The rows are grouped in 4 different ways at once. Each group adds its own fixed numbers to the row, and there is some noise. The rows also spread widely along 10 directions, which tell nothing about the answers.
In the rows, zero is written as 128.
Known rows, each followed by its group in each grouping:
[116 118  88 136 130  81 113 157 117 138 122 145 113 190 121 106 168  88
  80 116  99  74 143  91 124  78] : S (2) k452 k297
[ 77 149 156 175 248  71 147 167 126  85  60 155 114 120 142 153  47 183
 125 136 135 146 106 106 167 106] : A (2) k452 k370
[101 110 131 137 139 116 127 100 140 130 141 137 127 112 107 106 142 142
  91 140 140 137  58  87 126 131] : N (1) k964 k370
[132 137 151 175 117 100  51 146 125 122 143 136 125  86 116 162  85  73
 119 122 156 148 130 123 140 117] : G (0) k133 k983
[106 123 143 150  91 149 137 119 105  93 125 185 156  70  75 128 107 135
  59  98 132 114 103 123 139 127] : X (0) k964 k297
[159 104 116 123 108 105 116  96 136 134 144 111 163 104 115 105 183  95
 142 120 104 137 140 160  96 111] : N (1) k133 k983
[ 70 137 132 104  93 144 124 144 132 100 123 138 115 150 135 100 123 122
  44  96 169  81  98  82 144 126] : G (2) k452 k983
[136 119 137 144 135 100 121 132 117 105 109 139 146  96 115 135  90 137
 130 122 128 154 131 155 129 120] : A (1) k964 k370
[131 107 146 114 105 132 121 112 127 118 121 127 147 149 105  91 164 115
  86 116 148  88  97 149 129 129] : X (2) k452 k983
[120 108 124 129 136  56  56 142 182 116 193  80  98 108 135 164 148  77
 106 108 145 131 110  87  96 138] : S (2) k452 k297
[104 135 106 115 109 122 111 157 114 145 119 137 116 149 166 111 105 125
 109 117 135 124 138 130 131 111] : S (0) k452 k983
[112 148 121 181 161  88 105 140 123 153 119 184 124  98 121 131 107 118
 120 129  98 142 147 130 109  86] : S (2) k133 k297
[ 96 155 131 149 108 144 134 141  88  90  81 159 127  77 163 141  79 126
 124 112 140 134 171 101 145 109] : N (2) k133 k297
[101 115 105 135 113  68 118 138 139 126 157 131 104  65 152 152 110 136
 110 121 120 196 116  54 116 126] : N (2) k133 k297
[111 153 103 158  81 133  89 151  79 156  97 162  98 111 186 134  82  97
 152 128 134 146 200 116 125  98] : S (2) k964 k297
[ 77 149 110 135 167  98 154 118 142  81 119 147 133  53 143 138 130 144
 125  98  95 130 142 117  89 112] : S (1) k964 k370
[162 110 137 134 151  70 102 126 151 143 150 119 144 113 119 127  82 164
 107 138 147 194  76 180 129 139] : N (1) k133 k297
[138 110 141 165 158  93 123 108 134  99 136 138 153  88  86 139 131 124
 109 129 119 134 112 141 122 113] : N (2) k964 k297
[ 69 131 125 134 128 144 108 106 155 128 138 119 100 101 155 110 182  79
 150 112 137 112 142  95  90 117] : A (0) k964 k983
[174  96 136 166 148  99 103 120  87 138  86  99 127 143 129 144 113 114
 177 178 131 165 129 109 170 114] : N (1) k964 k297
[ 67 150 102 116  97 134 150 132 133 114 131 167 123  65 159 118 124 133
  92  89 114 134 156 101  94 111] : S (2) k133 k297
[125  98  85 136 126  55 140 123 138 146 160 137 119  90 135 130 123 159
 116 127 102 203 104  97 104 120] : N (2) k964 k297
[ 78 115 142 106 113 161 131 101 146 100 113 103 128  94 142 107 164 102
 134 114 152 111 129  96 114 134] : A (2) k452 k983
[134  86 168 131 151  81 117 116 172  87 149 102 143  78  79 149 107 144
 103 124 154 156  57 125 129 157] : A (2) k964 k983
[ 84 120 133 157 148 125 127 134 123 105 116 161 138 117  89 126 134 113
  86 110 121 105 108  81 143 106] : A (0) k452 k297
[108 113 112 119 136 146 167  98 115 127  80 122 126 196 133  70 196 118
 111 132 117  77 129 109 128  90] : G (2) k964 k297
[ 99 127 161 168 252  82 139  99 174 101 121 127 143 118  92 120 141 152
 114 142 133 121  65 157 125 113] : G (1) k964 k983
[136 129 148 158 139 119 111 126 109  95 102 123 136  97 126 147 107 114
 139 130 143 127 142 139 140 118] : N (2) k964 k297

New rows. What belongs after each?
[ 88 137 148 157 173 114 107 140 128 126  99 146 114 146 131 118 122 115
 104 137 136  86 110 106 144 105] : S (2) k452 k983
[128 113 128 121 124 119 118 132 124 110 126 122 150 126 111 122 144  98
 112 117 117 102 123 131 127 113] : S (0) k452 k983
[162 101 122 165 128  83 108 116 123 134 152 150 156  86  80 138 133 119
 120 123 104 159 125 164 112 111] : X (0) k964 k297
[ 74 133 123 175 163 128 152 131  99  98  82 159 113 113 124 139 142 111
 123 135  90  95 138  36 147  93] : S (0) k964 k297
[ 96 132 160 160 134 129 104 132 122  58 109 135 145  82  87 153 139  75
 105  95 137  73 156  91 132 111] : A (2) k452 k297
[120 117 117 149 142 112 115 104 133 163 133 148 124 121 125 104 142 118
 129 142 115 135 129 148 101 105] : S (2) k964 k297
[168  96 138 203 202  25  54 154 148 172 165 157 137 135  59 153  78 126
 102 146 127 181  69 159 142 108] : A (0) k452 k297
[144 105 123 121 113 104 110 118 137 136 134 117 138 137 120 105 155 109
 120 118 128 139 127 145 112 116] : A (1) k133 k297
[126 113 118 148 162  71 114 133 137 138 141 121 111 131 138 130 135 129
 133 137 120 160 101 117 125 114] : N (0) k964 k983
[107 152 137 163 198  78 100 156 137 122 115 139 135 126 144 129  89 148
 115 122 143 130 123 169 134 110] : N (1) k452 k983
[141 110 157 147 142 109 123 133 113  79  98 113 140 115  97 150 115 119
 111 131 129  98 116 112 146 122] : S (2) k964 k297
[173  93 137 166 159  70 112 118 123 129 124 107 140 134 102 141 154 101
 146 142 103 152 113 122 135 105] : X (0) k133 k297
[ 93 132 137 165 149 103  61 135 138 160 143 139 111 120 134 124 106 110
 109 142 164 142  89 103 140 125] : N (1) k452 k983
[ 94 139  86 145  96 142 125 125  97 154 105 153 100 143 175  95 154 106
 136 122 116 122 182  97 113  89] : N (2) k964 k297
[ 92 126 130 143 160  99 144 111 156 113 136 148 133  98 111 115 132 141
  81 117 126 142  96 107 119 113] : G (2) k133 k297
[126 120 126 180 138  94  87 157 106 141 115 162 112 139 116 133  90 111
 113 130 132 139 127 110 150 102] : A (0) k964 k297
[130 105 119 144  96 127 115 102 124 126 149 171 155 105  62 112 163  97
  71 114 109  90 113 123 106 106] : S (2) k964 k297
[ 86 146 136 157 158 124  84 131 137 147 139 161 119 137 127 106 124 112
  93 132 151 114  90 116 134 105] : N (0) k452 k370
[130 121 124 131  92 114  93 128 141 145 153 144 136 111 111 110 129 104
  95 102 145 140 120 146 108 122] : A (1) k133 k297
[ 99 139 148 166 144 139 127 117 111 102  92 151 135 104 123 124 133 115
 126 135 132 107 130 116 137 107] : N (2) k964 k983
[130  97 129 117 148  76 144 131 157 138 145 116 118 154 125 114 129 169
  76 127 130 166  46 108 134 136] : X (0) k133 k297
[127 120 124 140 150  83 109 157 120  72 115 102 127 171 110 147 149  81
  97 104 122  75 142  91 147  98] : G (0) k452 k297
[112 129 123 158 139 106 101 119 140 129 146 152 131 124 103 114 142 120
  84 117 134 115 102 130 115 110] : N (1) k964 k297
[ 45 137 132 121 126 131 117 113 175 132 171 165 124  49 138 112 106 149
  74 108 153 147  80 115  93 149] : S (2) k452 k983
[ 92 155 109 149 101 117  44 156 128 179 147 144  81 134 193 126 105  83
 122 121 157 132 170 121 104 107] : S (2) k452 k297
[ 47 191 102 133 128 138 115 148 133 121 118 156  91  91 220 120 103 131
 121  94 151 142 176 117  98 109] : N (1) k133 k297
[119 108 132 139 143  65 100 130 158  85 156  89 106  57 142 184 117 111
 136 119 131 163 123  83 103 144] : S (2) k964 k297
[106 132 129  79  74 170 119 131 126 110 119 101 119 165 175  90 143 119
  87  88 178  91 129 154 123 140] : X (0) k452 k297
[105 148 122 156 133 138 103 141 107 159 106 161 112 181 147  91 137  97
 101 135 136  97 127 115 140  84] : N (0) k133 k297
[121 137 152 153 136  96  95 149 136  54 143 108 122  52 140 192  70 119
 125 104 157 156 131 122 131 140] : N (0) k964 k297
[152 130 126 148 125  95  94 156 107 123 117 150 157 158  98 110 134 104
  88  99 128  76 148 192 128  97] : X (1) k452 k983
[116 117 110  96  99  97 130 154 127  91 131 104 117 120 164 141 113 144
  94  88 144 146 130 114 124 139] : X (0) k452 k297
[113 137 139 149 154 132 140 125  85 106  49 123 117 133 160 136  81 144
 158 157 146 146 141 108 173 113] : G (1) k964 k370
[129 118 137 144 111 135 101 119 113 103 128 127 150  90 112 145 123 100
 119 121 140 131 127 115 139 125] : N (0) k452 k297
[ 78 122 127 120 137 145 171 100 131 112 111 144 125 122 131  98 129 156
  88 122 140 133  86  95 136 122] : G (0) k964 k297
[ 95 135 156 129 120 167 153  95 125  88 100 161 166  20 113 130  97 139
 133 112 129 161 127 137 120 133] : A (0) k133 k370
[113 126 128 132 148 127 166 113 124 113 108 157 153 131 108  97 145 147
  85 124 109 116  97 122 136 101] : N (0) k133 k297
[119 113 116  98 110 123 120 107 146 125 140  97 142 124 143  98 168 120
 119 116 141 128 113 141 109 130] : N (1) k452 k983
[165  76 148 103 111  98  93  88 184 130 196  92 166  91  74 113 191  82
 103 123 122 138  56 150  89 141] : S (0) k133 k983
[113 139 149 174 151 122 112 134 105  98  86 136 116 121 132 147 102 108
 125 135 149 118 150 112 153 107] : G (2) k964 k297
[111 116 149 143 151 121 120  93 160 115 151 134 142  92 105 118 137 134
  96 124 147 133  85 145 113 127] : N (2) k964 k297
[111 144 123 145 110 124 119 132 112  85 121 139 143  78 137 141 152  79
 133  96 111 111 173 113 115  99] : N (0) k133 k983
[ 79 135 138 113 115 154 130 116 143 114 121 118 108 118 170 100 135 138
 106 123 169 123 102 110 120 137] : N (2) k964 k983
[174  41 145 102 138  81 146  65 179  90 176  77 187  53  40 136 169 150
 115 129 119 186  44 150  99 167] : A (1) k964 k297
[ 91 162 112 151 126 132 101 128 127 172 124 181 122 138 151  85 106 126
  93 123 146 135 138 154 118 100] : G (1) k133 k297
[ 75 131 118  98 112 126 191 166 107  75  74 149 115 118 153 121  58 212
  66 100 147 147 107  85 155 141] : A (1) k964 k297
[100 149 119 155 145  99 140 145 112  93 100 153 117 110 147 140  92 144
 109 109 129 135 157 122 133 102] : G (2) k964 k297
[131 135 117 143 125  99 131 146 123 104 134 161 153 136 101 118 136 117
  70  95 105 100 128 140 124  90] : N (0) k133 k297
[ 88 160 104 138  75 176  69 115 118 177 139 168 107 117 185  92 139  68
 143 118 142 110 178 155  87  98] : S (0) k964 k370
[133 121 110  97 100 129 132 135 113 102 115 113 144 121 147 128 134 113
 125 108 114 119 160 147 117 113] : S (0) k452 k297
[123 141 100 190 163  35 108 176  90 114  92 148 106 114 140 170  94 105
 149 128  94 163 177  68 158  81] : G (1) k133 k983
[ 99 124 159 129 118 141  89  97 183 114 181 132 141 114  87  93 166  95
  48  99 175  80  76 156  98 133] : G (2) k964 k983
[ 94 115 127 138 142  84 125 133 135 138 116 114  97 132 154 121 144 134
 125 138 127 154 103  65 139 123] : X (1) k133 k983
[113 130 110 120 117 115 159 126 120 102 119 142 148  74 141 127 129 138
 121 108 103 160 138 118 118 118] : N (0) k133 k983
[121 110 120 130 102 114 114 121 129 129 142 134 125 145 110 106 160 109
  79 118 133 105 110 102 124 112] : N (2) k964 k297
[127 136 122 154 109  89 107 167  92  91  94 137 132  99 133 154  97 101
 123 115 123 129 163  86 152 105] : N (1) k133 k983
[111 128 148 146 130 133 122 127 125 117 102 146 129  96 130 117  96 139
 129 124 151 142 125 152 127 128] : A (2) k964 k983
[106 131 104 137 122  95 113 152 118 148 117 133  95 139 174 117  98 146
 124 141 143 161 122 102 136 119] : N (1) k964 k983
[105 134 143 156 170  87 110 148 146 121 133 160 132  76 132 144  54 169
 105 115 152 180 111 160 123 129] : A (2) k452 k297
[125 127 146 108  86 140  88 110 154 102 165 105 141  72 140 136 120  95
 105  94 176 148 125 159 105 144] : G (0) k133 k297
[ 33 160 177 163 221 183 159  78 151  81  89 168 149 100  93  97 149 131
  89 129 146  68  71 109 145 106] : G (0) k452 k370
[ 91 127  94 115  98 178 182 106  84 152  75 155 129 152 159  64 171 136
 138 138 103 114 150 108 134  91] : N (0) k964 k983
[111 150 108 191 159 109 117 155  77 153  85 195 114 119 145 137  68 134
 146 144  98 152 167 132 143  84] : S (0) k964 k297
[102  98 112 119 115 123 125 122 135 144 119 107  89 161 160 106 147 120
 128 134 142 146 105  75 130 127] : A (0) k964 k297
[123  96 139 148  89 132 111 111 109 134 124 154 135 107  86 121 123 109
  88 140 127 120  98  82 141 123] : S (2) k964 k297
[110 141 161 137  99 175 104 106 122 128 107 139 134 113 140 104 109 109
 103 128 180 119 124 141 136 126] : G (2) k133 k297
[ 90 151 112  91  92 130 162 155 109  35  90 104 121 105 180 143 135 120
 105  69 134  93 182  77 130 118] : N (1) k133 k297
[150 124 127 124 117  87  95 158 130 111 133 136 157 100 118 143  67 148
 107  95 152 160 142 199 122 135] : A (1) k452 k297
[ 76 130 120 144 122 176 144  83 131 168 124 188 148  93 117  67 151 133
 124 123 120 138 116 158  99 107] : A (0) k964 k983
[129 129 166 237 229  60  67 120 133 144 124 156 125 107  81 151 124  98
 148 158 124 131 101 145 136  98] : X (1) k964 k983
[ 80 138 123 120 156 102 114 135 168 129 140 100  83 137 197 118 135 140
 130 114 155 151 104 132 100 135] : X (0) k964 k983
[114 129 155 140 139 101  98 139 137  98 120 116 122  78 128 163  82 129
 102 131 150 146  96  95 142 139] : S (1) k133 k297
[175  68 115 137 122  66 130 116 128 146 133 112 144 129  82 118 175 105
 130 142  88 162 113 101 121 107] : A (2) k133 k297
[104 128 129 167 158 135 126 100 112 119  97 133 129  92 127 131 148 109
 158 148 120 128 138 102 129 107] : N (1) k964 k297
[ 88 121 116  86 102 117  97 109 189 121 192 106 129 122 136  98 157 116
  54  86 177 114  89 142  85 146] : G (1) k452 k297
[ 92 120 130 165 199  73 155 135 131 120 102 144 119  97 119 147 120 139
 132 143  85 161  96  54 141 103] : S (0) k133 k983
[ 84 160 136 170 150 153 117 123 104  97  88 167 140  82 129 139 141  75
 138 114 110  73 193 114 121  85] : S (2) k452 k297
[129 128 128 119  88 135  82 142 117 137 114 106  96 146 183 126 107 101
 131 136 161 126 147 132 121 127] : S (2) k964 k297
[ 89 126 118  85  99 122 136 139 137 100 114  77  90 152 188 115 136 133
 101 115 162 133 104  51 138 139] : N (1) k133 k297
[109 119  93 118 117 108 154 123 120 128 115 153 140 146 110  96 186 110
  85 107  81  86 132  91 109  86] : S (1) k133 k297
[131 123 115 121 107 115  73 129 161 132 185 120 123 182 122  92 187  81
  66  95 151  69 111 167  90 106] : N (0) k964 k297
[102 135 157 145 172 116 121 125 132  81  96 112 124 105 135 151 124 106
 128 133 128 110 121  95 140 120] : S (1) k133 k297
[127 105 154 145 116 139 106 100 130  89 130 114 148  76  97 141 151  88
 131 131 137 119 106 109 132 129] : N (0) k964 k983
[116 129 110 110  73 140 122 103 121 119 122 116 135  63 165 120 164  76
 168 112 105 137 192 121  87 112] : S (2) k133 k983
[110 108 109 164 180  72 167 117 133 110 124 170 144  97  70 132 161 142
  91 124  65 115 111  87 114  88] : S (2) k964 k297
